All groups share one centre, and each spreads out both ways along 12 directions, with some noise.
(in the rows, 128 means zero)
Some rows, each with its group after it:
[160 153  57 129 134 148 151 170 112 141 160 124 121 157 117]
k_839
[ 98 101  94 131 137 119  80 110 150 152 112 155 136 167 159]
k_49
[123  77 115 164 185 120 143  92 120 108 152 129 139 181 171]
k_815
[156 163  71 116  93 153  83 211 142 116 134 105 144 102 131]
k_815
[108 195  86 148 178 148 131 175  93 114 125 162 130  72 114]
k_247
[ 39 126 108  90 153  96 119 153 181 174 111 119 146  61 159]
k_49
[ 89 141 139 157  50 151 149  96 158  86 150 178 170 143 102]
k_839
[115 144 127 103 109  92 107 138 142  85 131  92 176  98 132]
k_815
[118  78 141 164 117 142 177 127 200 125 118 117 114 145 121]
k_247
[148 144  75 155 110 132 107 140 183 158 133  97 139 129 156]
k_247
[166 135 125 103 137 173 159 140 121  84  86  91 120 143 128]
k_49
[102 160 165  66 118 123 119 113 163 141 124  89 173 132 137]
k_37
[113 151 160 119  62 110 130 118 161 106 126 149 112 171 127]
k_37
[ 92 151 140 139 116 174 115 133  83 198 110 100 184  47 116]
k_720
[ 86 108 109 133 146  87 138 114 153 139  85 122 127  63 137]
k_815
[108 155 102 137  71 164  98  84 139 137  75 126 173 135 155]
k_247
[ 46 148 162 165 156  79 139 136 109 121  78 156 119 117 110]
k_720
[ 74 142 110 135 147 142 172  97  93 155 116 171 104 121 160]
k_49
[101 147 161 105 162 107 134 135 123 114  99 126 138  85  90]
k_247
[103 103 125 192 111 130  97  88 175 162 129 127 177 118 137]
k_49
[ 95 116 146 131 132 109  53 158 132 130 127 137 191 168  70]
k_37
[148  80 146  85 122 152 133 157 233 116 129  83 109 170 170]
k_720
[114 120 126 156 123 135 146 170 140 102 112 138 149  87  48]
k_247
[ 98 143  83  84 105 154 155 135 122 117 110 190 111 151 101]
k_49
[130 140  92 110 193 175 192 156 158 164 111 154  96 148  72]
k_37
[163 115 102 105 116 118  98 103 122  98 171 131 154 136 138]
k_815
[134  84 104 154 174 122 154  66  88 140 136 123 127 122 169]
k_815
[124 107 129 108 137 147 140 167 151 154 202 176  85 141 136]
k_37
[ 94 166  89 117 171 148 155 102 138  81  94 156 157 159 126]
k_247
[141  81 106 123 142 110 109 126 148 124 173 131 153 167 115]
k_247
[111 167 120 149 155 125 143 186 160  86  81 149  92 105  98]
k_247
[135  97 163 133 109 141 188  79 133  99 133 145 120 145 111]
k_37
[ 99 140 155 152 105 114 173 106 140 127 179 131 150 118 118]
k_720
[ 94 138 128  88  96 180 201 187 191  52 121 133 133 166 106]
k_839
[ 89 146 119 117 107 102 149 185 136  80 124 184  61 131 146]
k_49
[ 73 102  98 168 125 117 151 102 140 198 132 125 169  51 118]
k_839
[134  69  80  99 115 181 156 147 144 105 144  77 169 149 169]
k_839
[145 119 147 107 124 166 153 130 115 123 136  88 168  97  99]
k_49
[101  83 148 174 117 165 143 148 131 156 135 125 122 133 155]
k_720
[ 74  84 164 130 152  98 142 162 103 166 164 152 106  44 113]
k_720
[170 147 112 134 156 141 203  78 103 121 161 140 136 105  76]
k_815
[112 167 103 107 116 117 140 116 131 134 126 128 149 165 115]
k_247
[ 89 122 117 159 150  87 136  89 131 141 108 114 147 131 154]
k_839
[ 59 148 160 125 163  68 114 136  77  69  84 129 162 137 121]
k_720
[146 113 114  87 156 159 132 127  89 129 152 156 104 165 140]
k_49
[ 86 161 114 137 127 120 162 128 150 138 127 142 134 106 126]
k_49
[140 111  81 133 138 174 130 139 120 132  94 123 131  99 133]
k_839
[113 148 128  75 148 122 125 137 145 148 155 106 151 171 140]
k_37
[142 121 119 120 206 133 176 132 115 153 154  78 129 166 150]
k_49
[123 108 167 100 151 138 117 120 145  78 128 116 154 101 139]
k_247
[110 170 129 136 128 120 179 153 112  65 126 106 133 101 137]
k_839
[135  94 149 136 118 101 106 180 129 140 138  89 132 111 107]
k_839
[121  97 138 126 111 155 162 149 174 107  85 119 141 162  74]
k_839
[128 120 142 100 185 131 113 119 139 121 122 104 141  91 156]
k_815
[153 115 135 157  84 186  91 160 126 107  98 127 137 153 114]
k_720
[147 115 116 161 184 119  98  79 104 121 113 175  95 135 153]
k_815
[ 97  88 157 145  77 135  80 194 163 107 135 109 157 117 134]
k_815
[ 77 149 121 150  95 133  64 155 117 191 106 141 144 101 145]
k_720
[113 135 159 145 154 122 129  50 208 139 131 146 158 105 119]
k_49
[164  69 184 126 138 226 151 127  83 164 128 114 117  98 114]
k_815
[ 76 106 104 159 114 114  74 157 148 142 172 131 207 107 120]
k_37
[136 152  66  67 138 125 121 125 169 170 156 125 145 111 130]
k_720
[149  52 126 128 101 128 101 115 134  87 186 102 184 144 149]
k_815
[125 124 135 125 131 108 106 161 151 100 105 137 122 148  93]
k_49
[ 98  89  93  94 173 134 164 130 111 113 150 121 133  91 178]
k_839
[117  94  80 117 159 183 177 151 130 113 127 115 119 140 185]
k_839
[ 73 122 107  82 147 127 169  59 119 146 143 139 167 160 151]
k_49
[104 102  83 199  67 146 109 164 141 135 147 122 159  45 163]
k_37
[ 84  88 132 129 135 126 111  94 158 132 111 110 174 112 163]
k_247
[115 117  94 121 123 131 102 169 191 188  87 107 140 147  95]
k_839
[128 104  92 139 177 167 164  88 163 135  61 137 119 164 120]
k_720
[119 115 131 127  49 108  97 151 142 107 119 112 162  56 103]
k_815
[113 154 197 118  87 101 142 117 141 105 140 167 106 182  80]
k_37
[104 182 152  96 145 100 173  73 155 100 121 120 170 144  93]
k_720
[139 126 159 116 134 179 142  98 119 141 107 139  97 141 161]
k_247
[108 197 112  61 102 150 155 185 150 159 112 111 132 110  89]
k_815
[106 112  96 177 124  80  82 184  84  90 147 115 188 138  98]
k_37
[121 115 136 160  58 167 154 168 168 128 126 116 150 158  85]
k_720
[101 111 134 128 180 157 120 146 142 196  82 136 111 177 110]
k_37
[107 115 201 119 127  98 148 123 133  97 106 149 107 160  79]
k_37
[130  80 138 113 130 133 133 116 162 124 108 133 113 186 125]
k_247
[138 113 103 107 144 221 144 152 141 154 149 142 112 137 164]
k_839
[140 125  85 123 119 181 162 168 157 155 200 151 123 105 114]
k_37
[ 64 142 124 126 110  87  94 175 116 164 129 140 143  61 113]
k_720

New rows, each followed by its group:
[147 173 140 164 114 183 144 124 104 123 114 179  78 130 131]
k_247
[ 80 156 144 130 158 116 152 109 205 152 137 155 118  50 142]
k_49
[146  64 154 142  85 145 123 206 185 115 149  86 115  87 141]
k_247
[106 194  81 145  94  86  86 108 142 126 113 171 132 104 130]
k_815
[ 75 146 161 190 105 109 134 149  86  96 122 150 141 162 107]
k_720
[121 103 101 146 152 148 184  63 137 132 108 144 101 127 181]
k_37
[134 146 137 161 168 176 159 125  63  93 135  79 168  93 171]
k_720
[102 141 135 142  72 175 153 145 182 110 125 145 150 142 103]
k_839
[159 101  51 178 134 170 158 181 108 119 127 140 117 125  93]
k_37
[ 91  79  92 187 154 118 121 131 107 120  81 175 108 120 125]
k_720
[ 85  89  94 131  72 173 145 121 171  88 109 134 177 123 142]
k_839
[ 91 128 108 184 123 127 158  75 132 133  99 187 132 137  98]
k_839
[ 97 138 116 164 106 193 134 149 163 131  74 109 138  85 171]
k_839
[121  48 145  71 161 170 183 157 116 145 163 106 118 150 135]
k_247
[116  67 182 122 125 147 189 108 107 104 163 167 117 176  85]
k_247
[ 99 161 106 177 106 120 150 152  95  89 114 116 181  65  96]
k_720
[106 168 112  99 138 152 145  96 141 178  82 121 172 112  77]
k_720
[129 140 134 160 159 117 138 173 154 104  92 148 109  86  56]
k_247
[ 86 117 179 141 116 121 165 125 133 129 112 149 137 149  66]
k_720
[139  87 121 114  98 178 110 145 112 129 149  63 185 139 169]
k_815
[ 94 107 179 122 168 128 114 163 169 166  78 146  82 115 107]
k_839
[ 96 119 126 168 124 159 143  90 156 168 145 177 129 109 130]
k_37
[149 137 124 169 118 135 106  72 158 112 156 201 133 112  88]
k_815
[134  60 137 129  76 182  87 204  89 131 162  92 167 147 136]
k_720
[115 146 144  76 145 107  99 123 137 143 120 135 136  85 112]
k_720
[150 108 127 122 130 117 146  72 150  82 146 166 133 156  96]
k_720
[143  86  99 201 177 124 138 134 155 168 180 149 114 117 119]
k_247
[ 98  68 137  96 121 147 137 143 162 136 167 110 156 129 154]
k_839
[100 100  92  90 104 116 125 139 197 136 124 119 158 121 113]
k_815
[ 91  87 158  97 103 112 162 113 130 145 136  97 184 121  76]
k_247
[119 161 128 145 140 165 205 182 107 101 136  74 164 147 110]
k_720
[128 129  82 153 134  84 139  85 122  98 161 150 142 160 137]
k_815
[106 138  86 144  77 126 111 183 137 157 103 156  95  99 116]
k_815
[ 90 116  91  97 171 154 118 100 126 174  88 107 140 112 207]
k_49
[ 97 144 161 154 120  99 107 111  91 119  63  74 165 116 145]
k_37
[134 103  71  64 163 136 128 103 164 169 126 134 137 155 121]
k_720
[ 96 147  96 128 103 129 132 139 167 157 158 133 152 117 138]
k_815
[116 151 163 145 163 109 127 145  70 147 140 180  84  94  97]
k_247
[129  92 107 156 116 151 138 112 210 138 110 104 128 153 178]
k_247
[175 135 110 109 114 152  92 153 172 133 102 105  96 155 165]
k_247
[104  94 149  89 119 117 103 130 156 181 155 154 117 117 118]
k_720
[165 101 106 109 147 101 135  92 159  56 163 159 114 159 135]
k_720
[120 121 169 107 153 100 148  94 125  85 132 147 138 104  93]
k_720
[129  74 144 171  92 176  87 136 106  96 113 102 170 129 160]
k_720
[116 166 149 219  91 128 121 157 173 169  84 101 121 160 116]
k_839
[109 124 102 157  99 112  90  83 122 110 102 110 170 131 188]
k_37
[129 163  87 108 140 136 110 132 176 141 172 116 167  73 144]
k_815
[103 130 131 121 115 113 135 110 128 125 126  86 135  73 210]
k_37
[ 76 137 118 144 147 156 163 193  90 146 142 134 127  51 124]
k_247
[ 58 128 200 161  93 129 193 172  92 155  82 109 112  71  97]
k_815
[110 141 152 127 119 162 162 144 106 169 120 127  99  96 141]
k_247
[121 134  68 152 180 147 147 135 125 140 145 154 142 114 116]
k_37
[118  47 172  74 110 172 147 139  75 151 170 118 135 140 136]
k_247
[136  95 114 118  60 191 146 165 137 151 108 101 139 134 109]
k_247
[154 106 130 113 159 137 135 203 116 126 155 131  96 112  89]
k_247
[158 104  84  71 119 121  88 168 158 149 153 169 100 132  87]
k_720
[112 121 131 170 105 133 137 148 162 162  95 118 138 110  77]
k_839
[ 40  87 130 111 124 120 149  74 108 150 101 144 176 158 122]
k_247
[118 103  78 125 116 156 144 142 178 167 141 115 150 195 123]
k_839
[100 166  96 129  97  95 120 178 150 104 154 120 137  84 155]
k_37
[128 117 176 139 151 130  78  61 166  87 157 180 155 157 128]
k_815
[124 158 101 170 135 113 150 112 161 103 137 140 157  97  94]
k_815
[ 96 104 117  82 152 145 154 116 109 117 125 137 159 169 110]
k_247
[166 161  52  99 149 177 127 103 162 154  96 126 141 119 115]
k_720
[142  79 115 102 153 112 129  89 109 147 180 111 161 155 135]
k_839
[135 104 100 148 193 164 119 113 136 144  76 162  91 172 143]
k_815
[116 128 115 116 149 130 197 133 145 131 111  94 150  90  90]
k_815
[ 67  89 176 107 113 115 129 184 116 138 118 108 156 137  84]
k_720
[103  99 181 187  98 145 122 129  98 128 137 141 140  70 124]
k_720
[122  88 165 135  94 159 148 153 176 120 115 116 128 181  99]
k_720
[100 142 108 129 128  94  62 155 167 101  91 153 123 145 144]
k_815
[104  95 139 107 128 132 121 190 114 124 185 113 125  58 174]
k_839
[150  89 128  95 107 171 135  86 160 121 136 110 144 199 166]
k_247
[111 170 177 110 178 132 127 152 146 119 129 143 112  97 111]
k_815
[137 111 141 102 150 116 105 110 160 113 119 136 117  81 142]
k_720
[125 138 173 115 145 150 172 111 137 107 139 119 130 103 128]
k_247
[168  83  92 152 119 179  95 175  79 101 135 129 134 105 132]
k_720
[ 83 125 127 178  94 140 115  98 139 145 148 161 143 121 172]
k_839
[122  87 138 184 110 154 146 139 102 118 176 140 130 141 147]
k_720
[138 127 112  90 124 160 156  96 165 119 140 120 153 127 132]
k_37
[103 145 152 105 145 157 198 161 171 173 129  88 128 126 107]
k_720
[125  78  71 116 102 152 108 112 151 154 152 165 162 165 103]
k_839
[104 178 104 156 134 109 109  91 140 128  87 193 109 147 120]
k_815
[124 132 137 137 109 113  88 138 107 116  57  94 118 135 169]
k_37
[121 140 125 129 126 143 164 157 124  86 126 129 123 115 118]
k_839
[105 156 195  96 139 151 138  82 140 183 178 142 147 141 129]
k_37
[145 127  92 159 139 200 109 114  97 157  95 126 144 134 153]
k_720
[109 115 107 117 143 111 155 150 141 173 169 159  99  90 113]
k_720
[149  99 176 135 133 150  96  99 117  90 126 134 150 126 117]
k_815
[ 83 163 119 135 142 110 102 152 139 132 131 131 129 146 176]
k_815
[116 110 146 139  40 106 121 109  61 104  96 126 142 149 118]
k_815
[130  96 183  84 103 107  93  77 115  92 139 118 170 111 129]
k_815
[ 71 123 155 106 102 131 154 144 105  93 128 132 169 105  98]
k_247
[ 86 163 122 160 140 101 141 104 162 168 159 138 170  98 102]
k_49
[121 152 121 124  99 128  76 141 135 186 164 168 109 143 147]
k_720
